The same things were measured in two ways. Each way mixes the same 11 hidden numbers, adds some noise and spreads widely along 7 directions of its own, which tell nothing about the thing.
Some things both ways: the first way, then the second way.
[ 23   1  10   6   5   4   0  18   6 -11   8   6   5  12  -9  14  -2  11
   8  30  21   3  11 -30   1 -21   8  -3  -6]
[ 11  11   8 -20  18  -2   2  17   8  -3   2 -12 -45  11  -5 -13  30 -29
  34   1  -6  -2 -16   4 -20 -13 -10]

[  1   0  -3   6  -3  11  -4 -16  16   3 -14  19  -8  -1  -4 -13   1   9
   1  -2  13  -4  21  13 -27  10 -32  -8   0]
[-13  -8 -28 -10 -41 -39  30  20 -36  -7   2  -6 -14 -10  13  -4  -1  -9
  17   9  -8 -18  -6   9  -2 -11 -14]

[-32  -8  10  49 -27  -8 -19  -2 -50  21  29  25  24   6 -40 -17  35 -15
  17 -16  28 -13  22 -39  11   1  -3  -3  -7]
[ -7  18 -16 -14  15 -13  -4  -6  -2 -16 -21   1  12  12  23 -13  10 -18
 -11 -16 -16  -6  -8 -10   5  19  16]

[-24  13  22   4  -5 -20   1 -17  -7  10  -8 -24 -13  11 -53  -7  12 -39
  23 -48   1   6  -2  17  18 -10  13  -6  10]
[ -3   8  34 -13   7  13 -31 -48  -3 -12  -9 -22  23  -4   2   1  21  14
  -5   6  21   8   5  -3   0  -6  -6]

[-23  39  -5 -16 -22  11  12   9 -25  16   8  45  11  -1   4  -7  11   1
  -8  -9  11   8   0  27   4 -24  25  -8 -19]
[ -7  -7  -1 -28 -13   5  -2   5  -4 -13   6 -17 -29  -5 -20   6  42  13
  31   3   6   9   5  30 -29 -25   2]

[ 16  -2   0  -1 -10   3   4  -3   9   1   0 -11 -12   7  16  13 -13  22
  -5  -1  11 -13   7   8 -13   2  -7   1  13]
[ 16  14  29  -6  25  -1 -21  -4 -19  -9  -4  -4   1 -22  18 -21  19  -9
  17   5 -16 -18  11 -13   6  -2  -7]

[-28 -14 -33  -2  -5  15 -22 -37 -22  32   3  11   2   1 -10 -12 -12  -9
 -10 -14  23 -26  35  -4 -31  14  -3 -18   2]
[  5   1  -8 -25  -7 -22   7 -15  12  -5  -2  -1  -1  16  -2   3  40  -7
 -25  -4  14  -9 -18   4  15  -2   1]

[ -9  -4  15   0   1 -18  25   4  12   6  -9   7  -1  -5 -17  -4   3 -30
  10 -11 -10  -5  -7  11  27  -7  -5  17 -16]
[-30  -7  13  -2 -10  10   4  -7 -11 -35 -13  -7 -14   3  34  11   5  -4
  32  -2  -3  19  14   2 -30 -15 -17]

[ -9  14  13 -46   6 -11  17 -11  -1   6 -18  19 -14 -20  10   4   0   2
   4 -12   5  -7  16  19  -9 -10   4  -5  -9]
[ 12  21  18 -15  19  12 -42 -32  -6 -19 -10 -30  -3  -1  -6   2  27  19
  12  11   0   1   9   9  11 -20   7]

[ -6  -4  -5  20 -13  -7   9  16  -3 -12  10  -4   9   5  11   9 -19   4
  -5   1   0 -13   4  -5  -3  14  -4   3   1]
[ -8   8  -4  -7  -8 -22  19  13 -51  17  14  -9 -11  12   4 -13 -21 -11
  14   9 -20 -19  -2  -5   6 -13  -4]

[ -2   3  10 -29   6 -18   5 -12   3  12 -10   8  -3  -8  -6   3   3 -19
   6 -11   1  -4  12  10   7 -14  13   7   2]
[ 13  -4   5 -12  17 -15 -11   3  18   6 -32 -18  -2 -14  -3 -13  40   0
 -16  -8 -11 -15 -15  27   6  -8  -3]

[ 16  -9   8 -10   3 -21  21   2  34   2 -18 -12 -30  -1  18  13 -33  -6
   2  -2   0  -9  -6  25  11  12  -8  20  12]
[ 12  -1  21 -14  42 -12  -7   6   8  30   7  -5   6   5 -27 -24   0 -24
   7   3   6  16  14  -4 -19   3 -14]

[  7   9   4   2   8   2   1  -7  25   1 -17 -11 -13   0   0 -18   1  -8
   3  -8 -11 -25   8  14 -18   0  -9  -4  12]
[-24 -14  26  -6  -5   0  23 -25 -17  32 -36 -10  30  -9  -1   7   7  15
 -40  -3  -5 -10   6  26  11 -15  -2]

[ 14 -18 -26 -20  21  10  23 -17  -8  10  -5   9  17   4  27 -18 -18   7
  -6  -7  10 -29   9  17 -15  17 -38  -9   3]
[-29   4 -20   3 -27 -23  17   8 -15  13  35  -3  -4  14 -12 -11   9   0
  -3  -5   1  -7 -32 -12  12  -7  -3]

[  2 -19 -17  27 -12   3 -37  -7   2 -22  23 -30  23  29 -26  27 -18  -3
   1 -11  25  20   9 -25  -8   7  21  -2  27]
[  9   3  13  -4  34  -8 -26   3   4  -3   6  -8  11 -10   9 -18   5 -14
   6  -5   0   2   1 -22  -5  13  -2]

[ 10  15  12  11  14  -1   4  -3  13  11 -16   9  16   8   8 -29  16   0
   3 -12  10 -25   0   0 -16   6 -10   1  -3]
[-19  -3 -28 -17 -26 -14 -13  -9 -16 -21  -8  -8 -12   3  21   3  34   7
  -6 -19  -4  -2 -33  19  15  -1  -8]

[-37 -22 -75 -17   8  23 -21 -51 -15   1  14 -29   8  21  -7  27 -36 -18
 -28 -29  12   2   7  26 -24  16   1 -17   4]
[  9   8  17 -19   8  23  -9 -13  -6 -42   7  -9  10  -9  11   2  27   1
  33   9  26   9  25 -22 -19   8   1]

[  0  15 -11  26  -8   1  -3  18  -6  12  10 -20   4  27  -2  11  -7   3
  -7   5  -2   7 -23  -2   7 -11  36   0  13]
[  0   4 -18   4 -13  -5  25  13   8  -9  -4  -2   2   6   4   0  16  -1
  -9 -23   7  -6 -17  -5  18   8   2]

[-20   1 -17  -9 -10   5  10  11 -19  -7  15  10   1  -5  24  10  -9   1
 -10   3  -5 -11 -12  10  13  -1   5   7 -12]
[ -9  23  -7 -17 -16 -27  -2 -24   8 -19   7  11  -6  20 -10 -18  38 -12
 -16 -13 -11 -16 -28  -1  19  -4  20]

[ -2 -14 -19  14  -4   6  -4  14 -12 -23  18 -29  11  17   8  24 -37   8
  -7   1  13   3 -12 -18   1  15  12  -5   8]
[-10   3  17   2  31  19 -18 -10   7  -4   0 -22  35   4   8   7   3  24
   2  -9  20  30  22 -28 -16  12   5]

[-11 -18  -7   1  -2 -10  -3  -6  -1  -4   3  -8   8   0  -5  16  -9  -9
   2  -2   2  -8  12 -13  -4   4   6   8   4]
[-20  -9 -14   1 -31 -19  39   4  -5  -1  -2 -13 -10  34 -11   0  11  10
  -2  -8   1   2 -12  15   0 -28 -23]

[ -7 -23 -12  -1  -1 -10  -8 -32 -13  15  14  12  15   8 -36  -3  -6 -26
   6 -15  33  -8  48 -11  -6   3 -16  -9   4]
[ -2  -4   0  -2  -2 -19 -15  -5   3  -4 -15 -20  -1 -19  20  -5  28  -2
  -5   6   3  -9 -19   4   6  -8 -23]

[ -5   9 -20 -26  10  15  18  30   6 -30  15 -12  39  -3  16  22 -10   8
 -24  23 -39  24 -25  -1  -2 -21  29  -5 -29]
[-15  15  -5  -5 -15  12  22  -2 -40   2  21  -2 -23  29 -19   8 -32  -9
  24 -12  -2   9   5  -1   7 -11  17]

[  3  17  24  22   0 -11  -9  10   9  -8   2  14   6   4 -18 -15  31  -9
  12   3   6  -1   2 -15   8  -8  -3   7 -13]
[ -3  14  -3 -31  19  13   5   8 -22  -9  -2  -3 -28  19 -15 -12 -12 -32
  43 -10  -9  15  15  11 -31   7  12]

[  7 -22  -9 -46   0  -5   4 -23 -12   6  10  10  -1 -25  20   4   0   9
  -7  -1  -1  -7  20   5  -5   6 -22   2  -2]
[  9   4  -8 -11 -19 -24  22  18  -4  -4  10   0 -16   8 -40 -28  29   2
  22 -12  -8  -7  -3  23  -9 -13  -9]

[-25   8 -18  22 -10  11  -4 -20 -16  19  -3  10 -10  16   3 -14   6   1
  -4 -25  19 -28   3  24 -14  11 -18  -4   6]
[-24 -12  -7  -4 -31 -11  53  12 -35   7 -26 -16  22  -5   6  -6   5  18
  -5   3 -15 -23  10  19  -7 -13  -7]

[ -5  -7 -11 -19  -1  -6  10   3 -25  18  18   5  23  -1  -4  -2  -2 -19
  -3  -7  -6   3  -5   1  24 -13  20   3   0]
[-10  12  19   6  29  23 -34 -13  21 -14 -14  -6  10 -17  14   4  25  12
  -1 -17  -2  15   3  -8   7   3  14]

[-11  -6   6  27 -26 -10  -5  -1  -6   6   6 -15  -9   8 -16  11  -4   4
   5 -12   2  -1   9  -1  -5   5   4   3  22]
[-12  -2   3   9 -13 -19   4 -30   5  -7 -13  -1  45   0  10  -5  16  14
 -41  -5   9  -6  -3 -10  27   3 -11]

[-13 -13 -26 -12  24   2   3   0  11 -39  -2 -22  22   3  -2  12 -13 -19
  -6   4 -28  26 -21   4   3   5  -5   0 -12]
[ -6   6 -20 -31 -17  -1  -5   8 -19 -34  22  -9 -30   3   6   2  32  -6
  46   4  16  11  -6   0 -27  -1  -5]

[ -3  31 -10 -14   5  27   7 -13  -3  34  -9  11   2  15  -4 -23  16   0
 -11 -22   5   2 -29  39   4 -20   8 -10 -15]
[ 14  18  12 -20  19   5 -33  -4 -12 -20 -12   6 -13 -36  23 -12  20 -23
  19 -10 -12 -15  -2  -1   3  18  23]

Other things, the second way, with their names:
<136>: [  0  11  36  -5  15   1  -5 -14 -11   2   6   0  13  -8  -7 -21  10  -4
   8  -4  -4  -6  10 -14  -7   3   3]
<272>: [-25  -3  14 -12  15  -5  -4 -13 -32  35 -21  -7  13   2 -16   2 -14  13
 -10  -9 -23  16  26  33   1 -15   8]
<119>: [ 12  -6 -11  -6 -14 -32  21  23 -30   0   4  -8 -18  -3  18  -9  -3 -11
  10   0 -12 -26 -12   0  11  -8 -11]
<405>: [ 14  27   4 -23  27  -5 -35 -25  -2   1  17  -4  -4  17  -5  -6   1 -26
   2  -1  18  15  -9 -25  14  17   9]
<344>: [-10  -2 -27  -6 -41 -27  31  20 -30 -12  15  -6   0   7  -5   1  -5  10
  22   3   7   3  10  -2  -7  -5  -7]
<44>: [  5  15  -9  -7  20 -30  23  14  -8  50 -20  -5  19  16 -24 -32   1 -10
 -36 -16 -26 -20 -15  11  28   8   5]
<265>: [ -5   9 -12  -2 -11  18  23  15 -14 -34 -16  -5 -15   1   3   1  19   4
  40  -7  -7  10  23  17  -7 -12 -11]
<176>: [  0  -1   3 -17  15  45  13  11 -11 -12 -25 -11  21 -29 -10   4  32  15
  28  -3  15  18  43  16 -19  13   3]
<251>: [-22   5   3   6  -8 -11   1  -5   7   8  -8  -4  -5   2  10  -2  30   4
 -19 -17 -12  -9 -31   4  17 -11  -1]
<381>: [ -8  16  -8 -15  -2   4 -17  -6 -49 -15   2 -17 -13  -4   0   7 -21   7
  33   6 -12   4  26   7   2 -10  23]
<142>: [-15   4   8 -24   7   1 -42 -48  -3   4  -2 -19  15  15  -5  19  21  19
 -26 -10  20  23 -11  12  13  -2   6]
<355>: [ -3  -1  -4 -16  39  21  25  24  -5  11 -25  -9  30  -8  -9 -13  -2  -4
   3 -14  -7   0  27   1 -21  26  26]
<261>: [ -9  29  -3 -12   3 -11 -32 -29 -14  -3  23   6 -14  16  -5  -2  -6 -17
 -12 -15  -9  -5 -25 -15  31   5  43]
<492>: [-20   4   3  26  -9 -17  14  -4 -17   5 -31   8  15 -16  44  13 -19   2
 -33 -17 -28 -18   3  -8  42  -4  10]
<36>: [ -6   6   6   8   7  13  -9  -1   0 -17 -28 -17   5 -23  26   5  24  14
  -1  -8 -13 -10   0   4  13  -5   5]
<334>: [-33  18  -1  27   4  10   5 -13  -2 -18 -33   2  36  -5  19  -5 -18  10
 -16 -26 -27   2  16 -10  14   8  27]
<476>: [ -9  18 -17  15 -13 -14  -7  -4  12 -15  -2 -11   7 -13   9  -3  21   7
 -14  -4  -6 -17 -21 -13  30  -4  14]
<431>: [ -2  -7 -14 -17   8 -33  17  20 -20  16  -4  -5  24  -6   8 -12  -1   0
 -11  -4  -8 -12  10  -5  -8  16  14]
<362>: [ -4   4   9  -8 -10  -3  40  11 -25  40  11  -2 -25  12 -39  -7   2 -13
   3   3  -9 -15  -5  19  14 -26  -2]
<477>: [-13  -9 -16 -26 -37 -40  29   1  20 -14  25  12  -4   6 -28 -13  52  -6
  -4  -1  17  -8 -18   4 -22  -7   8]
<107>: [ -9   8   4  -8  11 -20  -3  -7  -1  30 -16 -14  -4   1 -35 -27   7 -14
 -14   3 -24  -9 -14  30  10 -18  -2]
<284>: [-17  -7  11   6  -5 -16  10 -10 -12  11 -18 -14  14   8  -7  -4 -17   8
  -7 -10  -3  14   7  16  -3 -13 -20]
<84>: [ -8  11 -19   2 -13 -21  47  23  -3   7   1   4 -15  32 -35 -23  -9 -21
  10 -15 -19  -4  -3  13  -1 -10   3]
<12>: [ 19  20  15 -36  44   7 -47 -20   0  -8  -1 -21   5   0 -25 -19  22  -4
  22  12   5  13  22   2 -22   6  16]
<421>: [  2   5 -15 -21 -19 -20   3   6 -26   8  12 -23 -23   1 -15  -5  29   8
  14  15  -1 -19 -16  17   4 -22  -8]
<243>: [-11  10  -2  13  -1  -4   6   2  -7 -22  -7  -2  38 -16  -3 -17  -8  16
   2 -16 -13  -6  20 -15   1  13  29]
<314>: [ 19 -18   4 -33  24 -22 -13  13  -7   6   2 -14   0   4  -2 -11  14   1
  12 -17   8   7   1   7 -30  13  -4]
<95>: [-30   0  11   1 -21   6  12 -19 -29  11 -24 -15   1  -1 -19   5  12  25
  -6   6 -20  -3  15  42  20 -43 -10]
<186>: [-18   3  31  11  21  14  13   2 -14  35 -16 -18  20  -8 -18 -13 -14  13
   2  -3 -14   6  21   5  -8 -12  -3]
<83>: [-25  28  14   7 -12  24   6 -37 -35  -3  -7  -1   2  19  -3  20 -46  -8
   8  -8   7  28  19  -7  17  -4  13]
<197>: [ -4   7   4 -15  17 -18 -11  -3 -24  41   5  10  13 -19 -31 -18  -7 -10
 -16  -6 -13  -2  11  15  23   8  17]
<51>: [  1   2  11 -29   1 -13   2 -14  -7  28 -13  -9 -22   1 -15   2  27 -19
  -7   9   4  -3 -13  27   4 -17 -10]
<323>: [  9 -17 -16 -32   3 -26  28  32 -16   5   2   4  -9   4 -23 -18  10 -14
  24  -8  -5   2  18  23 -32   3  -3]
<110>: [  1   9 -15 -18   8 -19 -27  28 -31  -3  16  -8 -49  -9   1 -25  22 -14
  38  -8 -40 -24 -24  18   1 -14   7]
<53>: [-17   7   3   7 -19  -6  -6 -18 -17  -6 -18  -6   4 -33  25   7  16   8
 -18   0 -15 -25 -12   5  34 -13  12]
<351>: [ 12  34   4   1 -17 -16  20  -1 -38   0  -8  -5 -27  11 -14 -15 -10 -10
  16   1 -34 -30   2  13  29 -25  12]
<217>: [-18   3  11 -22  29  18 -29 -30  10 -11 -19 -16  42   8 -17  -7  31  30
  -7 -19   9  33  22  11 -23  13  12]
<31>: [ 22  17 -13 -18   0 -37  28   0  -8  17 -11   8  17  13 -27 -36   6 -26
 -27  -9  -9 -29 -11   4  22  17  10]
<93>: [  8  10   4 -11  26  22  19   5  -6   5  -7  -5  15  -3 -19  -3 -18 -21
   9   0  15  11  27 -16  -7  19  21]
<440>: [  0  -9 -24  -9  -8 -16   5  -1  12 -10 -21  -4   5   9   1   1  15  -1
 -15 -27  10  16 -13  19  10  10 -12]
<258>: [  2   9   0 -18  13  -6  21  -2 -10   4 -18   3  13   7   1   0 -11 -17
 -13 -10  -7 -10  15  -4   3  12  37]
<183>: [ 11  23  18 -19  42   5 -43 -27 -14 -15  -5  -7  18   2  -3 -10 -10  -4
  13  -5  -3  17  33 -13  -2  13  24]
<32>: [  9 -11  -9 -24 -11   5  25  13   4 -25  14  -1  11   4 -35 -10  38  17
  25 -20  27  12  14   7 -27  14   5]

Some of these things the first way, each followed by its name:
[ -5  18 -24  16  -8   5  -6 -12  -5  29   4  13 -14  17   4 -21 -13  -9
  -8 -10  23 -26  12  26  -9   6  -3 -10  14] => <53>
[  5   5   4  -1 -13  -8  -4  28 -11 -32  29  17  58   1   5  11  18   3
   0   5   0  16   7 -22   6 -15  25   9  -5] => <110>
[-13  38  -8  13  -1  22  -2  21  11 -10  -8  -7   9  21  20   4 -17  15
 -13  -9  11  -1 -34  11 -15   3  34 -10 -12] => <142>
[  1   8  -1 -21  -4  -5  11  17  18 -25  -5   5   9 -16  23  19  13  10
  -8  20 -43  14  -6  16  -8 -20  16  16  -4] => <95>
[ 16   5   0  29  -9  23 -34  25  20 -39  11   1  18   0  19   4   8  37
  -6  28   3   9  -2 -33 -30   5   5  -2   2] => <272>
[ -8  21  19 -21 -17 -12  18   2 -12   0   1  40 -17 -19  18   1   3  15
   4  -5  28 -14  20   9   2   1 -13  -3 -18] => <12>
[  2  14   1  17 -29   4   6  21 -13  13  19  28  -1   0  19  14  14  35
 -11  31   5   3   4  -6  -5 -17   8   8  -9] => <265>
[ 11  -7 -20   6  18  12  -4  -9  -3  18  -3  -7   4  21   8 -19 -11 -10
  -1  -6  13 -21 -13   3   3   3  -2   0  12] => <251>
[  1 -24 -15 -20 -12 -10   6  -8 -20  10  27  33  11 -21  17   8   3   3
 -10  21  10 -19  35 -14   0   2 -19   9 -14] => <84>
[-21   9  -4  45 -14 -13 -24 -15   5  11 -11 -33 -42  22 -10   2   2 -11
   4 -25   4  -5 -25  19   5  14   7  12  29] => <31>
[  8  18  10  -7  12  -1   9  15   9  -3  -6   5   2  -7  12 -26  -5  -6
   2  -3  -1 -19  -5   2   1   5   3  -7  -4] => <261>
[ 18 -17  -8 -10  24   8   8  -1  13  -6 -21 -18  -3  -1  36   5  -3  21
  -4  15 -14 -11 -26  -2  -9   7 -13  11   6] => <44>
[ -2 -28 -33  -1  10   0 -30 -31 -20   3  13   4   9   8 -14  -7 -13 -16
   3  -4  22  -3  34 -13 -13  13 -16 -12  25] => <476>
[ -8 -23   2 -19  -6 -14 -16 -11  -9 -21  17  -1  14 -26  -4   6   0  -3
   1  -3   1   2  31 -26 -10  15 -11  -4  -4] => <183>
[-16 -16   2  21  -2 -19 -33 -28 -28  -3  13  -4  10  -1 -16 -25  22 -22
  16 -37  23 -22  16 -21   2  24 -20   0  15] => <217>
[ 17  17 -11  52 -23  27 -46  24  15 -31  14 -16  10  23   7   3  10  38
  -9  19   0  33 -19 -11 -28   2  17  -6  31] => <197>
[ -8 -17   8  22  15 -26  -6  -2  26 -21 -28 -41 -27  -5   0 -17 -16 -30
  19 -23 -30  -4 -24  12  10  36 -16  12  32] => <431>
[  2 -16  -1  -9  35 -17 -15 -53  30  36 -36 -21 -15   2 -15 -27   4 -37
   6 -32  -2 -17  -3  15 -10  22 -14  10  16] => <440>
[ -8   1 -18   3  -6   5   0 -11  11  14  -4 -12  -5  10   7   9 -30  -1
 -12 -13  13 -14   4  15 -16  13   9  -2   7] => <119>
[ 10  -6 -32 -25  -1  36   7 -18 -24  17  14  20  20  12  22   6  -6  29
 -21   2  28 -14   7  11 -18  -7 -16 -14 -13] => <186>
[  6  19 -15  -7  22  34 -10 -16  16  -1 -27  -3   9  18  18 -12  18  23
  -7  -7   1   2 -27  22 -33 -10  -1  -6   3] => <355>
